The same things were measured in two ways. Each way mixes the same 10 hidden numbers, adds some noise and spreads widely along 6 directions of its own, which tell nothing about the thing.
In the rows, 128 means zero.
Some things both ways: the first way, then the second way.
[154 104 131 154  97  91  76 143  96 134 113 140  90 178  62  87 186 137
  78]
[134 176 181 152 119 116 156  88 116 136 124 105 111 145 131 124 119  76
 157 120  62 140 113]

[126  84 150 125 119  77  88 175 141  70 125 103 188 169 115 147  99 147
 136]
[ 98 111 107 134 111 162 138 162 156 134  86 102  93 112 125  93 166 133
 130  99 140 128 152]

[179 146 149 115 161 150 170 106 148 196 132  68 163 128 136 157 102 114
 111]
[148 125 138 146 121 137 126 124 133 125 127 114 114 126 132 112 118 103
  92 172 158  98 126]

[143 131 154 128 128 162 122 136 140 142 128 148 144  91 148 102 120 120
 114]
[145 141 195 175 109 118 114 159 141 123 161 119 125  95 128 148 128 114
 179 133 142 138 144]

[135 143 143 122  88  79  86 108 129  91 138 101 143 105 157 149 152 131
 151]
[110 119 139 109 134  90 128 112 144 153 125  81 117 137 107 138 105 121
 116 143 141  88 147]

[182 110 145 113 130 117 161 154 121 126 102 107 170 150 134 132 130 131
 126]
[140 142 136 131 114 137 132 153 171 104  80 102  70 120 111  95 155  85
 158 113  94 129 143]

[119 108 139 126  99  64 144 156  65 101 130 128 107 124 110 129 101 123
 201]
[123 133 105  96 120 143 115 153 142 112  96 147  85 125 112  82 119 168
 156 131 162 107 130]

[137 113 135 133 171 187 184 163  92 150 103 128 108 143 122 116  70  87
 153]
[113 114 155 114 142 138  76 113 157 153 110 108 110 127 121 112 160 168
 124 147 187 120 127]

[187 106 164 149 107 123 119 168 180 152 111  82 227 146 161 149 126 102
  80]
[106 108 109 135 143 109 106 103 136 182 126 103 134 120 142 152 115  89
 126 114  84 109 137]

[ 83 126 111 118 131 107 145 156 103 100 120 128 139 180 124 181 116 134
 136]
[117 131  75  74 115 149 103 132 127 122  76 150 108 143  88 125  95 161
 136 143 168  91 141]

[106 115  93 141 136 157 102 147 123 107 109 118 120 185 116 138 143 128
 119]
[157 128 158 138 146 120  95 132 143 155 127  95 124 127  99 123 128 134
 103 158 179  99 139]

[118 144 120 124 121 146  85  94 145  67 136 147 115 104 156 105 152 150
 149]
[152 112 173 152 143 108 110 128 123 121 163 102 127 133 120 140  98 127
 170 113 103 172 125]

[113 110  94 144 141 159 110 130 112  99 158 146  68 175 106  89 147 139
 100]
[151 101 150 179 137 143  87 144 125 138 122  94 133 121 103 120 137 144
 102 121 191 149 152]

[110 152 151 133  94  85 124  86 128 128 145 119  84  90 118 132 141 144
 166]
[150 158 186 214 146 101 177 155 106 103 170 144 128 136 109 118 142  91
 147  84  79 164 143]

[108 126 145 120 129 124 110 132 156 130 117 135 207 128  96 137 119 173
 140]
[ 90 130 143 143 136 144 126 134 114 141 128 168 146 155 100 137 112 149
  77 134  95 120 114]

[ 93 130 113 110 137 125  62 130 162  49 107 134 198 113 155 159 151 156
 160]
[162 138  83  93 126 136 110 183 117 138 131 134 116 119  95 136  89 148
 156 162 211  70 165]

[189 164 139 138 111  85 119  72 118 179 134 137  95 106 122 116 144 110
  98]
[121 154  98  76 108 135 127  80 122 145 104 132 111 144 139 117  67 159
 160 167 159  82 112]

[ 90 173 106 112 139  95  90  72 122  95 148 149 102 137 117 165 133 162
 140]
[ 93 148 142 109 110 123 137  70  84 155 121 101 124 177 121 166 102 131
 149 138 132 120 140]

[111 149 104 140 127 152 138  91  96 167 142  92 109 168  92 141 141 128
 137]
[121 112 141 126 171 113  99  92  83 141 130 113 113 138 127 131 151  73
 119 119 113 152 111]

[121 113 156 146  77 132  89 156 135  91 111 113 160 144 148 130 145 121
 128]
[153 116 165 101 147  97  96 150 127 141 167  87 114 150 100 175 107 126
 175 162 160 119 166]

[174 175 113 145  72  86 148  73 143 201 144 121 103 130 133 142 129 135
 101]
[158 162 174 173 106 122 136 135 152 109 139 137 112 103 139 107  99 116
 170 141  96 131 116]

[111 118 129 129  81 114 141 139 146 107 124 104 129  93 146 131 120 152
 198]
[171 106 108 131 144 104 100 143 116 110 182 147 114 123 144 166  91  89
 201 151 127 124 157]

[131 150 144 143 101 123 126  87 134 148 146 110 134 107 122 127 158 135
 145]
[142 132 133 178 157 121 131 150  95 114 139 145 130 123 104 140 156  72
 143  80 100 167 148]

[140 120 112 119 129 125 138 135 109 137 104 110 104 164  98 121 138 135
 108]
[108 137 115 135 133 123 113  88 118 127  89 139 100 119 130 110 158  85
 136 106 129 127 129]

[160 111 153 151  85 137  68 137 133 126 101 118 127 166 109  91 160 116
  61]
[139 132 140 142 157 110  88  87  70 141 150 154 140 151 115 161 106 135
 141 142 179 132 131]

[154 145 136  97 168 134 183 117  60 114 115 159  88  73 147 110  93 101
 204]
[101 148 141 134 144 125 107  88 118 121  93 150  91 116 132  84 151 127
 184  73 102 169  97]

Other things, the second way, with their names:
(487): [157 138 121 116 147 117 120 133 104  82 129 194 114 128  99 102  82 109
 112 155 102 123  87]
(168): [142 117 194 150 163  98 137 118 148 125 143  83 113 155 113  97 108 134
 132  94  45 180 103]
(302): [ 70 110 106 123 141 144  91  86 114 140  83 135 114 135 121 146 192  95
 138  77 125 160 139]
(75): [143 128 160 141 140 134 117 142 121  90 108 143 129 166  52 102  88 171
  62 145 135 138 107]
(285): [135 151 126  88  76 159 120 103 119  67 101 168  95 155 124 122  76 148
 181 176 143 135 110]
(91): [137 132 144 175 138 124 147 125  89  99 134 141  98 130 135  88 125  95
 133 111 112 155 121]
(334): [135 151 148 135 171  93 121 107  88 130 149 162 117 151 105 113 122 139
 133 138 159 114 122]
(179): [164 110 145 136 152 109  98 131 179 114 112 122 130 133  84  89  74 160
  63 160 112 105  96]
(463): [146 120 160 170 133 119 110 145 177  97 140 156 143  97 111 116 110 139
 130 114 100 150 110]
(344): [129 144 150 149 146 107 158 134 100 128 146 144 133 141 103  94  92 152
  94 138 140 108 110]
(190): [150 138  85  93 157 116 110 122  44 157 158 133 117 143 131 150  94 118
 184 146 192 103 148]
(118): [130 125  76 107 111 142 116 134 108 126  91 131 107 151 108 141  85 111
 139 143 116 103 153]
(502): [102 147 205 127 108  99 113 106 136 141 124  89 131 116  94 170 143 103
 129 153 168 108 142]
(497): [ 99 109 149 151 131 136 112 102 124 111  81 108 116 143  93 134 171  99
  90  99 126 158 138]
(301): [169 151 137  91 117 115 117 142 168 144 130  90  85 112 141 101  98 134
 179 180 165  71 136]
(13): [ 90 144 203 157 110 109 116 135 122 163 115  69 120 138  83 174 165 123
 145 110 163 126 186]
(535): [105  89  85 137 139 138  85 100  76 165 125 123 135 128 143 143 122 134
 111 131 197 123 145]
(62): [126 129  77 131 127 138 132 162  93 143 105 118  83 124 123 122 163  85
 170  99 160 108 186]
(44): [117 126 147 149  95 147 152 150 171 143 101  69 135 125 102 135 131 130
  96 128 151 103 162]
(282): [155 158 203 123 112  93 124 155 152 104 145 102  98 116  97 138 109 121
 211 129 109 137 137]
(163): [105 140 150 156 123 125 127  87 154 138 108 111 129  94 146 128 158  79
 156  75  81 159 112]
(270): [109 148 199 178 145 116 133  83 121 125 121 113 111 128 134 104 190  93
 140  86 102 178 108]
(264): [135 173 142 109  97 154 156  76 135 124 112 123 111 140 160 101  97 131
 159 153 106 121  93]
(242): [158 116  99 106 122 155 102 142 191  96  96 141  94 119 127  95 118 131
 148 145 110 123 116]
(272): [172 128 120 146 105 152 142 156 174 100 139 142 122  99 159  97  77 130
 165 133  79 137 107]
(266): [135 132 130 133 103 153 110 146  93 112 141 142 112 138 127 163 126 126
 193 140 175 140 166]
(269): [126 152 166 137 134  84 112 103 115 164 151 121 140  94 132 135  68 117
 180 111  88 129  95]
(186): [147 141 161 163 158 118 120 140  77 120 168 131 109 121 133 130 161  97
 197  99 150 169 143]
(53): [127 110 137 116 140 117  77 115  87 155 145 104 114 131 132 158 124 132
 185 143 196 137 154]
(358): [ 96 117 129 139 151 116  96 106 116 154 134 144 118 105 147 129 150  91
 160  95  91 147 117]
(159): [137 127 173 159 161  82 129 107 161 159 160 107 148 110 133  92  72 150
 107 125  80 121  82]
(493): [142 156 192 174 125 117 136 124 147 126 125 106 125 136 101 127 126 117
 143 112  88 145 131]
(440): [127 136 163 133 130 124  95 104 100 148 153 137 130 126 145 147  89 125
 165 156 124 135 112]
(276): [ 90 106 180 148 125 117  72  90 148 153 129  96 125 127 137 178 154 109
 155 130 126 151 148]
(378): [128 169 160 172 109 128 141 111 155 143 108 137 139 102 125  80 105 180
 124 117 158 110 107]
(124): [129 116 170 184 173  98 135 131 142 133 152 129 133 111 125  86 140 118
  96  93  87 155  99]
(169): [150 160 136 146 146 117 144 123 116  79 117 181 102 124 107  53 108 137
 144 103 104 151  82]
(305): [171 115  58 137 158 143  68 129  50 112 114 188 120 116 105 116 124 110
 100 165 252  99 140]
(31): [137 112 176 119 116 127  98 123 167 144 125  73 114 133 122 129 106 144
 119 176 146 116 129]
(76): [142 139 121 146 123 118 116 161 139 122 109 142 119 105  88 125 109 114
 127 130 140  92 150]
(388): [116 145 191 138 115 117 128 123 163  95 100 125 100 104 101  84 140 116
 126 124 118 142  95]
(132): [ 84  97  94  87 133 130  86  67  90 133 105 130 108 156 139 174 131  95
 148 136 142 135 138]
(469): [ 98 100 103 114 113 168 102 100 127 124  70 100 109 154 111 139 166 102
  94 134 169 129 151]
(246): [127 125 108  73 114 143  80  93 168 134  95 109  83 115 157 127 137 120
 190 159 158 109 128]
(223): [ 57 141 171 153 119 113 127 126 134 184 111  84 136 120 105 185 194  88
 158  63 107 137 179]
(437): [127 119 138 141 122 122 111 160 157 129 132 111 120 125 105 161 141 128
 171 108 139 130 180]
(98): [150 139 162 129 146 120 126 140 188 108 156 163 122 116 133  95 102 156
 164 127  74 139  89]
(551): [125 111 118 100 143 105  80 145 136 164 140 127 120 108 117 132 105 143
 132 165 185  73 140]
(116): [ 96 137 174 122 121 130 115 155 141 139 111 108 117 146  70 150 164 156
 127 132 187 112 170]
(359): [126 173 189 134  90 117 155 108 147  89 116 122 107 122 118 127 115  97
 188 121  87 147 117]

Some of these things the first way, each followed by its name:
[155  98 191 133 123 122 168 191  55 158 122 144  64 134 102  90 133  79
  82] => (359)
[155 146 137 116  81  94  92  96 128 134 119 129 121 178  95 114 143 171
  68] => (285)
[181 127 174 119 109 112  65 103 135 104 141  86 185 129 112 115 148 160
 148] => (469)
[116 141 123 150  88  93  96 126 135 107 140  94 127 141 168 178 115 103
 141] => (159)
[124 173  91 125 124 143 138  52 135 175 100 135  65 145  93 115 157 136
  77] => (334)
[139 105 137 130 149 160 109 134  86 121 104 137  61 146  76  68 140 122
 115] => (270)
[166 117 182 140 123 167 165 168 157 155  71 110 165 106 162 128  89  83
 127] => (98)
[ 82 208  83  97 158 153 189  52  95 173 143 114  87 147 133 201 102 126
 139] => (388)
[142 113 100 102 194 151 157 121 163 125 102 143 153 136 111 110 143 152
  91] => (62)
[ 76 106  77 122 169 155 105 128 139  93 142 136  97 168  95 108 124 160
 110] => (535)
[139 149 179 149 106 123  84 122 152 151 131 142 186 111 136 136 145 113
  87] => (223)
[202 139 181 120 168 124 113 132 138 145 102 112 166 112 143 138 100 100
 119] => (264)
[101 132 119 118 123 128 139 129  87 109 136 120 116 201 112 155 141 133
 103] => (75)
[127 113 154 108 145 153  84 138 132  74 100 130 174 110 114 104 130 156
 171] => (302)
[111 165 130 111 129 108 100 103 114  92 150 159 143 115 149 156 127 145
 145] => (13)
[114 165 117 145  89  92 104 120 108 138 145 134 138 130 171 181 122  94
 118] => (269)
[128 118 153 143 131 103 112 149  96 115 132 112 139 119 131 147 121  85
 157] => (190)
[120 153  60 139 118 113 137  92 126 149 117 136  68 149 115 133 145 139
 127] => (301)
[ 96  90 113 124 166 167 170 173  90 132 116 159 101 104  91  85 108 127
 179] => (358)
[ 60 149  76 145  90 114  59  68 125  91 133 138  63 157  76 118 157 174
 146] => (186)
[179  96 155 100 155 127 142 146 131 127 114 101 147 150 116 102 120 123
  76] => (91)
[153 178 107  96 138 148 155  75 135 113 129 107 157  85 194 165 139 139
 190] => (179)
[ 99 176 110 127  82  87  81  69 163 108 146 122 159 147 134 177 111 186
 147] => (266)
[107  95 103 125 163 189 161 174 136 147  93 138 146 152 123 113 119 112
  83] => (551)
[144 177 174 129  85 117  93  93  93 164 150 110 143  96 144 148 140 108
 131] => (502)
